The same things were measured in two ways. Each way mixes the same 4 hidden numbers, adds some noise and spreads widely along 3 directions of its own, which tell nothing about the thing.
Some things both ways: the first way, then the second way.
[ 17 -32  38  11   9  33   4  -6 -13   3  28 -16  13]
[  7  21   2  -9  -7 -12  19  -7  -1   0]

[ 24 -31  32  30 -27   9  28  21   8  39  16  -3  -3]
[-17  -7  21  54   3  27  16  12 -64 -20]

[ 22 -40  20  28 -10  28  19  26 -14   9  31  28  17]
[ 10  28 -20  41   5   3 -22 -40 -21   6]

[  3 -49  31  71 -27   0   7  14   1  12  38  26  11]
[ -8  -1  -9  38   1  27  18  -4 -34  -8]

[ 24 -45  46  45 -17  18  14  -8 -12  15  30   1  -5]
[ -2   3  -4  18   0  20 -13 -17 -17 -27]

[ -6 -47 -10  44   7  24 -25  14  17  10  45  21  51]
[ 13  25  -4  32 -30  31  71  20 -30  60]

[-16 -17  42  17 -16   1  47  42 -10  37  -2 -58 -13]
[-26  -2 -25  64   8  -5 -40  -7 -43 -24]

[ 10 -19  57  22  10  32 -14 -16  -7 -39  44 -14  17]
[ 22  10 -28 -45  29  20  12 -51  58 -20]

[ 41 -37  21  16 -23  10  20 -18 -11  36   5  14  10]
[ 21   7  24  42 -17 -11 -20  11 -57  29]

[-41 -30  41  52  -9  -4  -4  18  -3 -13  19 -37  13]
[-13  33  -3  17 -23  30  77  21 -33  16]

[ 75 -41  42  -6   0  50  20 -28 -22  14  32  19   2]
[ 38 -27  18 -48  29 -31 -49 -30  29 -24]

[ 38 -27  43   9  13  42  23  22  12  26  41 -34   3]
[-15  21  -9  33   1 -38  11  16 -27   8]

[ 57 -39  21   0  33  51 -30 -41  44  48  49 -44  20]
[-13 -20   3  16 -29 -50  13  55   2  48]

[ -8 -14  18  25 -19  -4   6  21  20   7  13 -12  17]
[ -7   0 -16  38  14  20   2 -25 -19  12]

[ 36 -20  37   0   5  33  38  16  -2  33  19 -34  -6]
[ -5 -19  51  -5  16  -6  20  37 -33  -3]

[ 34 -20  38   8  26  47  25  33   5   1  48 -17   7]
[ -3  13 -13   7  27  14   6 -27   4 -21]

[ -9 -65  26  54  -7  17 -18 -20 -33   1  25  17  35]
[ 18  30  10  -9 -47   3  44  25  -7  50]

Other things, the second way, with their names:
Q164: [ 25 -16  11 -30   0 -18  -8  -7  17  16]
Q787: [ -6 -52  36 -58  -2   6   5  51  32 -31]
Q116: [-11 -13 -17  -7   1   1  16   7  20  15]
Q257: [ -5 -24  14  22  13  41   9  -3 -24 -10]
Q860: [  9  24 -15  37  -9 -41 -16   2 -18  25]
Q844: [ 18   5 -17  -9 -18   7  24  -3   2  40]
Q728: [  0 -18  12 -79  -4 -39  26  35  57  15]
Q792: [ 27   4   9 -10  24 -11 -33 -40  -7 -35]
Q631: [ -5  35 -16  66  11   8   3 -20 -63  -1]
Q526: [ 16  19 -34 -26 -20 -27 -31 -30  57   8]
Q181: [ 13  31  -4  48 -50 -28 -36  14 -39  31]
Q582: [  0 -14 -20  19  21  15 -25 -30  14 -16]
Q935: [ -4  25 -42   7   1  30  22 -29  18 -13]
Q790: [  3  11 -15 -35   6  32  34 -18  40 -17]
Q443: [-17 -21   9  17  37  14   4  -1 -29 -32]
Q111: [ 18  45 -32  40 -55 -29 -11  -6 -13  54]
Q120: [-28 -26   4   4   3   4  -7  15   5 -30]
Q555: [  1 -32  11 -14  15  45  39   0   1  14]
Q885: [ 23 -29  17 -12  20   5 -19 -19  -6  -4]
Q108: [ -2 -23  -6   0  -2 -15 -30   5   4   1]
Q893: [-17   9 -22  -8  11  27  37 -10  17 -16]
Q571: [-12 -56   7   7  32  38 -26 -18   2 -51]
Q547: [-21  24 -41  -7  -8 -23   0 -12  36 -10]
Q517: [ 31   4 -10   0  11 -34 -47 -38   2  11]
Q7: [  5  12  12 -10  -2   4   0   4  -3 -22]
Q808: [  6 -27   3 -42 -23 -43  -9  25  54  12]
Q868: [  6  49 -36  34 -15   0  44  -8 -14  51]
Q258: [  9  16 -35  26  12   7 -46 -54  -5 -26]
Q930: [  8  -2  13   9  12 -32 -11   6 -25  13]
Q652: [  3 -39  39 -35 -19   6  25  39   9  17]
Q188: [  0 -11   1 -11   6  19  46  -2  -6  21]
Q593: [ 26 -11  25   8 -27 -71 -38  35 -15  61]
Q705: [ -7 -15 -14  36  33  18 -43 -29 -20 -22]
Q682: [  0  30  26  33 -40  37 104  49 -60  69]
Q824: [ 17   1  15 -20  28 -26 -30 -19   1  -6]
Q223: [  7 -50  22 -10   3  -3 -47  13  11 -26]
Q220: [ 15   3  -5  53 -28 -43 -32  18 -35  61]
Q925: [  3 -21  -1  12  17  -4 -38  -9 -10 -35]
Q828: [  5  11 -36  37  42   0 -48 -70  -9 -45]
Q73: [ 16  44 -22  28   6 -12  22 -28 -19  49]
Q501: [ -4 -26  -4 -11  26 -15  -8  -5   3 -14]
Q797: [ -9  24  -5  72   3  11  10  -3 -62   7]
Q540: [  4  16  -2  20  15  -2  20  -9 -21  13]
Q775: [  3 -17 -20  57  25  19 -51 -36 -46  -9]
Q279: [  0  20 -20  31 -25  30  23   0 -27  29]
Q536: [ -8  21 -14  -4   4   4 -16 -25  17 -43]
Q997: [-12  -3  -6  -3  14 -46 -42  -6   2 -38]
Q929: [ -3  14 -48  -2  19   0 -23 -51  34 -27]
Q920: [ 26  -3  15  -1  24  10   2 -25 -11   2]

Some of these things the first way, each followed by its name:
[  3 -38  29  32   9  28  -7  11  15  13  39 -29  21] -> Q116
[ 12 -52  70  45  -7  10  -8 -50 -16  20  19 -45 -10] -> Q787
[ 30  -6  54  17 -31   7  26  11  -1  -7  18  -4  -5] -> Q828
[ 45 -77  51  29  44  76 -17 -28  -6  19  71 -17  19] -> Q728
[ 37 -19  15 -17   2  36  23  -5 -15  15   6  -7  19] -> Q517
[  4 -34  31  22  16  39 -16   8   9  -5  47 -22  28] -> Q935
[ 13  -8  19   5 -19  14  36  32  -4   5   5   2  14] -> Q920
[ 11 -32  20  28 -10  11  15  19  15  29  23  -7  12] -> Q257
[ 15 -67  12  31  10  38 -22 -24 -15  24  36  14  44] -> Q111
[ 28 -21  31  16  -3  24  46  45  10  25  35 -14  -4] -> Q443
[ 49 -67  26  29 -10  36  -4 -38 -26  37  20  20  19] -> Q181
[ 33 -27  77  16   1  25  42   5 -20  23  23 -45 -26] -> Q997
[ 67 -57  19  -1  12  46  13 -27   0  75  25 -18   5] -> Q223
[ 26  18  27 -36   5  23   0 -10  31  -6  14 -44  13] -> Q540
[ 51 -56  -4  24  35  67 -26   5  22  13  77  37  49] -> Q868
[ 32 -18  25   4 -10  12  22   5  13  41   8 -32   3] -> Q571
[ 20 -18  13  16  -2  27  -6  13  19 -21  43  31  34] -> Q73
[ 26 -43  50   8  16  42 -30 -69 -18  -3  26 -25  22] -> Q526
[ 35 -50  27  20 -20  18  10 -31 -22  44   4   1   6] -> Q593
[ 37 -21  36   0  16  35  22  10  12  29  31 -40   0] -> Q501
[  6   9  13   1 -37 -12  31  23  15  25 -18 -28   3] -> Q775
[ 21 -25  37  10  -4  25  24   6 -19  10  15  -6   4] -> Q258
[ -5 -25  65  36  -4  13 -11  -9  -8 -22  31 -35   7] -> Q929
[ 30 -49  60  41 -11  20   4 -22 -25   9  35  -4  -4] -> Q7
